The rows are grouped in 4 different ways at once. Each group adds its own fixed numbers to the row, and there is some noise. The rows also spread widely along 16 directions, which tell nothing about the answers.
(in the rows, 128 means zero)
Some rows, each with its group in each grouping after it:
[149 115 124 135 119 144 133 113 130 134 150 131 133 124  93 171 104 188
 102  91 121 147 155 155 138 139 174 131 156  87 131 150]
Z k_771 (0) J
[151 102 101 133 132  71 169 124  66 152  43 151 117 114 114 143  84 148
  80 175 129 105 127  70 168 145  85 115 109 167 122 134]
T k_400 (3) J
[120 133 141 148 154 137 168 120 163 126  96 148 152 160 160 179 130 106
 149 128 155 149 131 130 145 101 131 114 129 103 106  88]
Q k_407 (4) B
[113 101 118 155 148 120 115 150 120 136 135 105 141 133  99 157 158 133
 118 103 152 128 127 127 139 166 154 133 169 100  98  87]
Q k_771 (2) C
[139 135 122 135 102 124  52 130 135 115 124 146 119 106 114 142 134 159
 134 118 113 130 115 163 146  98 136 156 124 106 169 139]
T k_485 (0) B
[ 70 132 154 135 137 105 131  92 142 140 225 193  81  87  69  61 170 140
 129 120 172 157  91 117 131 162 118 147  89 123 117 159]
Z k_407 (1) C
[120  75  56 107 134 110 115 147 110 152 101 126 102 118 144  95 107 124
 127 125 104 151 137 100  97 180 103 131 116 116 143 139]
Q k_367 (2) B
[145  95  91 157 114 112  43 144 128 135  91  58 171 133  94 140 154 151
 112 116  87  77 132 194  94 129 178 147 176 147 141 100]
Q k_367 (3) B
[139 118 156 132 127 133 171 138  99 126  87 139 141 127 153 151 110 132
 161 148 161 142 146 100 178 136 157 127 144  95 121  95]
Q k_485 (1) J
[164 137  94 124  96 124 106 109 114 146  84  97 167 146 134 138  89 149
 129 164  87 100 155 180 136  97 143 132 168 129 146 156]
Z k_400 (4) B
[123 136 112 137 113 130 146 142 124 142 122 140 147 138 144 157 127  89
 177 151 150 150 133 123 141 117 126 145 146 115 108 109]
Q k_407 (1) C
[136 165 114 116 139 103 135 100 119 150  93 170 140 142 105 165 110 127
 124 162 123 147 129 123 167  74 110 130 138 151 125 136]
Z k_485 (4) B
[123 104 102 128  81  97  90 158  59 190 144  91 105 103  64  73 169 122
 117 138 134  96 122 133 167 175 165 171 168 125 127 156]
Q k_485 (4) C
[130 155 153 108 153 103 114 145 123  83 142 172 132 135 124 145 121 163
 110 123  84 125 106 109 128 133 114 102 100 109 153 158]
T k_771 (1) B
[100 120 105 134 136 131 114 129 149 135 158 138 102 143 138  98 133 110
 123 132 163 150 131 134 114 141 122 140 126 118 115 134]
Z k_485 (3) J
[128  97 147 141 119 109 129  96 129 165  63 131 127 121 151 104 152 117
 131 143 146 121 148 155 160  96 130 139 115 109 110 129]
Q k_771 (1) B
[123 151 100 125 111 131 116 126 117 130 123  82 180 159 135 143 131  69
 144 172 157 114 170 141 154  96 136 128 206 152  98 107]
Q k_771 (2) C
[123 142 141 135 157 115 117 129 121  98 111 115 174 142 130 135 144 134
 152 156 147 109 120 131 125 150 163 129 165 143 134  61]
Z k_485 (4) C
[143 123 132 143  93 145 151 121 138  86  84  91 176 140 183 168 102  86
 119 147 183  95 186 126 166  93 119  83 160 130 120 120]
Q k_367 (3) B
[150 110 150 119 101 108 188  79  97 159  80 162 110  88 139 111  96 148
 130 154 120 142 145 105 189 113 110 109  88 106 142 175]
T k_407 (2) J
[116 141 120 138 144 128 189 123 110 133 105 126 148 147 151 135 110  86
 131 165 163 127 154 101 150 117 124 105 164 154  92 114]
Z k_485 (3) B
[147 129 137 108 146 139  79 172 110  77 102 122 159 134 133 157 127 155
 139 111  45 100 114 137 105 134 168 102 138 134 183 125]
Z k_400 (0) B
[135 108  99  97  96 168 113 196 131 131 121 108 108 148  97 109 144 104
 149 128 104 125 151 152 101 139 230 150 156 167 177 129]
T k_485 (4) B
[138 126 119 127 144 132 153 116 124 103  97 136 172 126 143 192  96 116
 143 137 140 142 138 104 134 119 123  99 150 145 121  95]
T k_400 (3) J
[123  97 142 111 114 118 149 161 121 102  99 150 112  99 155 151 145  89
 155 112 163 139 123  75 118 183 119 132  84 114 141 108]
T k_407 (3) J
[113 106 147 118 151 147 125 157 105 126 115 120 140 134 141  90 170 109
 166 128 101 121 131 132 114 155 192 129 147 134 141  90]
Z k_771 (0) C
[137 172 213 131 157  90 165  88 133  94 106 116 193 159 176 148 138 130
 122 162 111  78 135 135 144 110 136  91 137 122 118 114]
Q k_485 (0) J
[108 103 124 185 143 137  97 131 102 126 177 115 126 110 150  88 119 169
 142 125 154 138 120 140 171 157 130 112 157  52 115 121]
Q k_771 (1) J
[111  98 157 124 156 105 139  63 150  92 115 162 141  80 187  99 137 153
 158 111 161 153 116 111 112 178  98 118  85  70 131  98]
T k_407 (0) B
[145 127 158 147 111 110 185 134  80 159 101 153 124 122 112 108  95 176
 155 179 110 112 129 122 158 165 170 173 122 102 124 128]
Q k_771 (3) J
[119 113  98 147 132 126  78 148 114 115 141 130 122 105  95 139 134 147
 122 106 108 131 103 133 123 141 140 112 135 130 158 128]
Z k_407 (4) B
[169  77 116 168 117 125 158 110  94 120  64 121 134 102 152 137  59 211
 107 146 109 119 146 125 168 129 132  76 121 103 174 129]
T k_367 (4) J
[154  96 146 126  94 129 148 171 144 115  35  88 147 153 142 163 164  95
 137 139 152  75 159 148 111 151 193 156 133 148 141  86]
Z k_407 (4) B
[ 98 150 140 152 114 126 152 138 107 153 173 182  64 113  92  70 118 135
 131 169 116 133 104 123 161 109 131 134  98 151 159 185]
Z k_485 (4) B
[120 132 133  98 118 119 115 115 128 112 117 142 137 123 147 129 149  80
 132 130 127 127 150 115 131 116 119 120 125 140 136 143]
Q k_771 (0) B

New rows, each followed by its group in each grouping:
[115 114 109 157 147 117 123 144  97 139 138 146 112 114 119 110 115 149
 142 145 111 145 109 115 137 139 124 117 123 129 137 128]
Z k_407 (1) J
[ 87  99 132 128 146 145 130 212 106 115 153 142  73 128 145  82 166  85
 135 106 124 128 107  86 126 169 139 101 100 123 143 143]
Z k_407 (1) B
[118 142 152 124 130 146 130  86 146 133 138 167 128 116 112 134 134 121
 143 123 128 148 132 145 151  83 142 130 125 133 133 146]
Z k_400 (0) B
[132 121 103  95 119 116 106 175 127 109  79 135 123 159 115 171 149  87
  84 115 197 115 158  95 148 156 119 154 139 124 101 111]
Z k_771 (3) B
[173 162 167 104  94  95 157  60 136 136  47 181 172 113 122 181  97 170
 159 167 163 127 142 143 182 109 123 197 121  79 106 118]
T k_400 (3) B
[110 132 182 166 116 110 153 119 122 104 170 140 127  99 123 150 144 125
 119 117 174 116 117 106 171 137 119  96 115 102 114 144]
Q k_407 (1) J
[100 134 134 124 137 112 118 128 118 126 159 137 139 125 113 125 164  91
 125 119 154 129 125 109 137 148 121 120 140 124 102 127]
Q k_771 (3) C
[152 117  86 119  98 119  93 146 129 108  51 127 133 146 152 159 119 109
 116 157 166 115 160 133 135 107 119 149 135 154 153 102]
Z k_485 (0) C
[113 149 144 123 134 131 137 187  90 100 179 112 157 140  97 147 150 113
 148 121 113 106 119 109 117 184 178 124 172 132 120 119]
Z k_771 (3) C
[143 116 160 127 118 126 188 111 107  84 123 103 170 117 223 117  95 153
 148 130 158 110 163 102 146 205 124 107 148  31 111 130]
T k_771 (0) B
[133 109 121 153 120 151 114 164 110 118 115  90 151 133 167 134 126 118
 159 125 139 117 138 140 142 151 155 121 157  84 121 105]
Z k_407 (3) J
[ 92 134 118 148 166 128 127 165 105  96 162 137 110 150 171  76 114 103
 128 172 141 131 119  91 144 133  99  86 128 133 128 128]
T k_771 (1) J
[111 156 169 145 154 118 157 121 143  82 184 145 151 144 139 152 124 135
 111 131 119 113 108 123 124 119 112  73 122 133 128 151]
T k_400 (1) C
[134 146 134  91 120  94 155  58 144 174  89 170 137 149 110 139 132  95
  89 158 137 133 151 136 167  62  91 116 106 158 113 174]
Q k_400 (4) C
[146  96 144 165 107 148 180  66 142 130 111 130 132 118 124 125  84 181
  70 127 172 119 190 153 197  80 150  70 143 108 122 161]
Q k_367 (1) B
[137 104 120 137 104 126 115  88 146 157 117 124 138 108 137 158 143 109
 126 105 128 151 146 160 146  70 119 100 122 118 127 162]
T k_407 (1) J
[107 108  99  75 171  97 113 105 119 130 114 158 125 125  97  94 140 131
  89 121 160 144 137  90 129 171 112 126 134 141 107 123]
Z k_400 (1) B
[118 170 135  95 111  78 147 104 125 137 146 177 122 111  92 156 130 101
 127 148 111 141 119  98 137 114  82 147 102 154 126 184]
T k_771 (2) B
[112 109 118 129  87 160 102  68 174 116 187 120 127 104 170  94 134 100
 115  97 138 148 162 183 118  75 101  69 113 100 148 206]
T k_771 (3) C
[123 132 116 130 124 126 122 135 145  87 144 133 137 136 119 157 119 133
 106 115 133 117 135 121 110 143 136 116 134 134 142 134]
Q k_407 (0) B
[110 124 105 158 156 114 122 122 128  99 165 119 139 127 142 111  95 162
 134 149 128 135 126 129 106 165 114 116 146 119 128 114]
Z k_771 (2) J
[129 138 120 105 119 125 145 140 137 141 139 148 120 148 135 130 118 118
 146 142  92 149 132 129 100 137 138 141 113 121 149 159]
T k_771 (4) J
[108 137 147 188 141 108 109 118 143 129 154 125 118 133 111 141 148 135
 103 136 105 109  97 164 123  80 127  93 111 168 152 146]
Z k_485 (4) J
[147 129 117  96 120  83 127  75 141 126  77 125 175 125 127 164 128 124
 119 143 135 113 142 132 111 130 110 137 134 149 128 126]
T k_400 (4) B
[116 149 137 142 103 149 169 107 167 130 133 129 128 155 193  98 102  85
 156 175 102 114 152 177  93  77 118 115 108 150 139 185]
Z k_400 (3) B
[126 153 119 148 104 105 116 141  95  80 107 133 142 111 163 103 105 103
 166 206 161  94 113  97 154 134  90 131 127 151 153 109]
T k_407 (4) B
[125 140 110 124 147 123  94 153 107 144  88 188 110 133  71 128 125 151
 146 153 145 151 113 116 165 130 153 190 133 126 120  85]
Z k_771 (3) B
[150 114 147 119 121  92 153  91  88 130 100 137 141 109 163 117 104 168
  86 131 147 107 146 116 189 144  77  86 116  64 118 184]
Z k_400 (1) C
[143 119 123 194 125 105 149 151 116 130 116 132 115 136 122 158  93 189
  98 150 170 117 119 128 175 148 121 141 132  74 108 120]
T k_407 (1) J
[118 143 117  83 167  69  83 149 141  91  97 135 139 166 175 140 150 109
  92 125 113 109 116 101  82 167  75 131 105 119 135 129]
Z k_485 (0) B
[138 154 179  83 143 120 167 121 122  97 104 124 184 164 180 161 137  91
 121 127 189 123 168  88 193 137 118  90 155  70  81 122]
Z k_407 (1) J
[124 140 112 166 183 129 109 110 137 130 123 152 147 152  93 148  96 176
 116 149 105 137 111 150 133  92 139 115 149 150 122  96]
Z k_400 (3) J
[122 114 137 160 140  91 121 110 108 151  89  95 155 134 156 139 158  99
 124 143 165 107 132 127 161 132 105 123 150 109  88 104]
Z k_771 (4) J
[128 103 132  90 117 117 126  97 115 138 137 139 125 101 131  98 119 142
 131 123 116 139 141 130 120 155 130 123 112 116 144 173]
Z k_400 (1) J
[130  94 132 167 124 147 117 131 118  98 100 141 123 113 147 129 114 160
 113 122 186 123 142 132 179 133 130 105 124  82 133 105]
Z k_771 (3) C
[115 117 125 188 117 153 146 175 120 107 156 101 129 129 168 141 114 115
 154 132 176 119 127 119 145 166 137 119 149  87 109 109]
Z k_407 (3) J
[127 155 114  84 145 102 100 150  97  89 136 153 140 137 108 113 107 161
 113 140 119 116 119  89 134 185 125 144 143 110 138 132]
Z k_407 (0) B
[109 130 161 189 124  88 142 147 143 146 113 137 101 134  88 163 177 101
 102 147 155  86  99 132 126 114 136 166 101 183 115 112]
Z k_407 (0) J
[106 155 123 138 169 112  39 140 158  81  99 152 129 184 114 104 151 128
  76 169 219 107 137 139 180  92 112 152 146 131  99  75]
Z k_771 (1) B
[109 142 125 152 117 101 121 131 125  98 166 142 116 120  89 126 127 122
 105 169 163 109 125 114 127 129 120 133 130 184 134 135]
T k_771 (1) J
[125 113 145 142 139 130 143 146 103 101 138 140 118 120 121 124 107 158
 118 139 127 113 123 109 147 147 144  94 126 141 147 137]
Z k_400 (1) J
[146 136 139 115  97 153 145 178 100 127 108 106 161 124 167 170 116 103
 206 126 117 134 132 118 160 155 156 155 171  65 124 121]
T k_400 (2) B
[132 115  78 164  97 122  94 119 122 145 147 175  94  91  85 167 101 158
 118 121 112 167 108 140 143  91 100 128 103 132 168 164]
T k_771 (4) C
[106 146 166 167 114 100 164 108 165 117 173 101 139 141 136 170 162  79
  81 115 126  75 129 151  89 104 105  97 120 172 115 189]
Z k_400 (0) B
[112 104  55 160 156 111  74 137 121 123  97 140 114 139 139 122 123 112
  85 146 187 143 117 104 169 113  62  98 131 127 122 100]
T k_407 (4) C
[106 123 135 168 153 132 175 127 165 151 153 139 125 161 164 149 129 113
 152 124 122 158 119 143  95 137 130 124 115  94 110 126]
Q k_771 (4) J
[112 114 119 137 148 106 103 149 117 120 153 157 102 103 128 144 133 143
 138 103 117 163  91 104 123 151 107 118 105 105 147 134]
T k_485 (1) J
[140 141 105 120  71 130 183 130 127 114 135 135 128 122 106 137  71 115
 129 176 108 112 162 120 105 115 145 124 131 197 165 179]
T k_367 (3) B
[119 103 106 170 102 128 150 130 126 133 155 119 116  99 130 142 114 134
 130 111 137 134 132 136 117 141 126 112 131 116 130 160]
Z k_407 (1) B
[108 119 141 120 107 156 136 170 135 109 171  69 156 145 156 125 161  50
 171 128 129 107 153 139  88 147 185 116 171 156 129 128]
Q k_400 (1) J
[125 138  68 131 114 122  88 179 134 144 157 130 119 152  95 179 120 116
 132 120 139 159 120 119 131 141 109 176 158  98 121 132]
T k_367 (2) C
[110 136 116 130 145 119 110 150 149  81 132 141 117 153 165  92 107 143
 124 154 125 114 121 127 107 150 112 122 107 105 151 129]
Q k_407 (2) B
[131 119  95 119 157 134  44 115 115  91 108  99 180 129 148 112 120 159
 133 124  96 120 132 157 129 117 144  91 174 107 147  97]
Q k_485 (3) B
[117  92  83 115 160 174  71 196 135 139 116  99 139 170 172 128 152  96
 170  89 106 157 129 146 103 163 174 153 176  68 118  86]
Q k_400 (0) B
[161 126 116 114 140  98 116  62 150  97  28 123 171 155 202 110  83 161
 102 195 169 111 170 148 151  96  96 103 126 120 143  95]
T k_485 (4) J
[127 123 149 159 137 108  78 165 122 101 142  87 151 132 142 155 154 148
 113 102 116  84 100 148 138 162 124 116 146  83 128 130]
Z k_400 (2) C
[133 101 111 122 126 113 112 124 137 153  86 144 123 130  98 120 122 144
 130 143 117 138 134 140 109 136 154 166 109 141 144 106]
Q k_367 (3) J
[ 91 109 146 180 100 143 143 125 131 140 159 109 115 112 165 107 172  46
 150 133 157 120 130 142 144  93 120  86 119 145 131 150]
Q k_771 (4) C
[ 87 142 133 154 209 129 116 141 159 120 161 153 131 173 117 126 145 140
 120 116 123 144  96 137 112 126 137 113 144 120  98 103]
Z k_400 (1) B
[140 113 126 190 165 116 204 103 145 199  35  96 170 189 184 155 116 131
 127 162  75 110 152 191 100  84 146 120 144 124  77 107]
Z k_771 (3) B
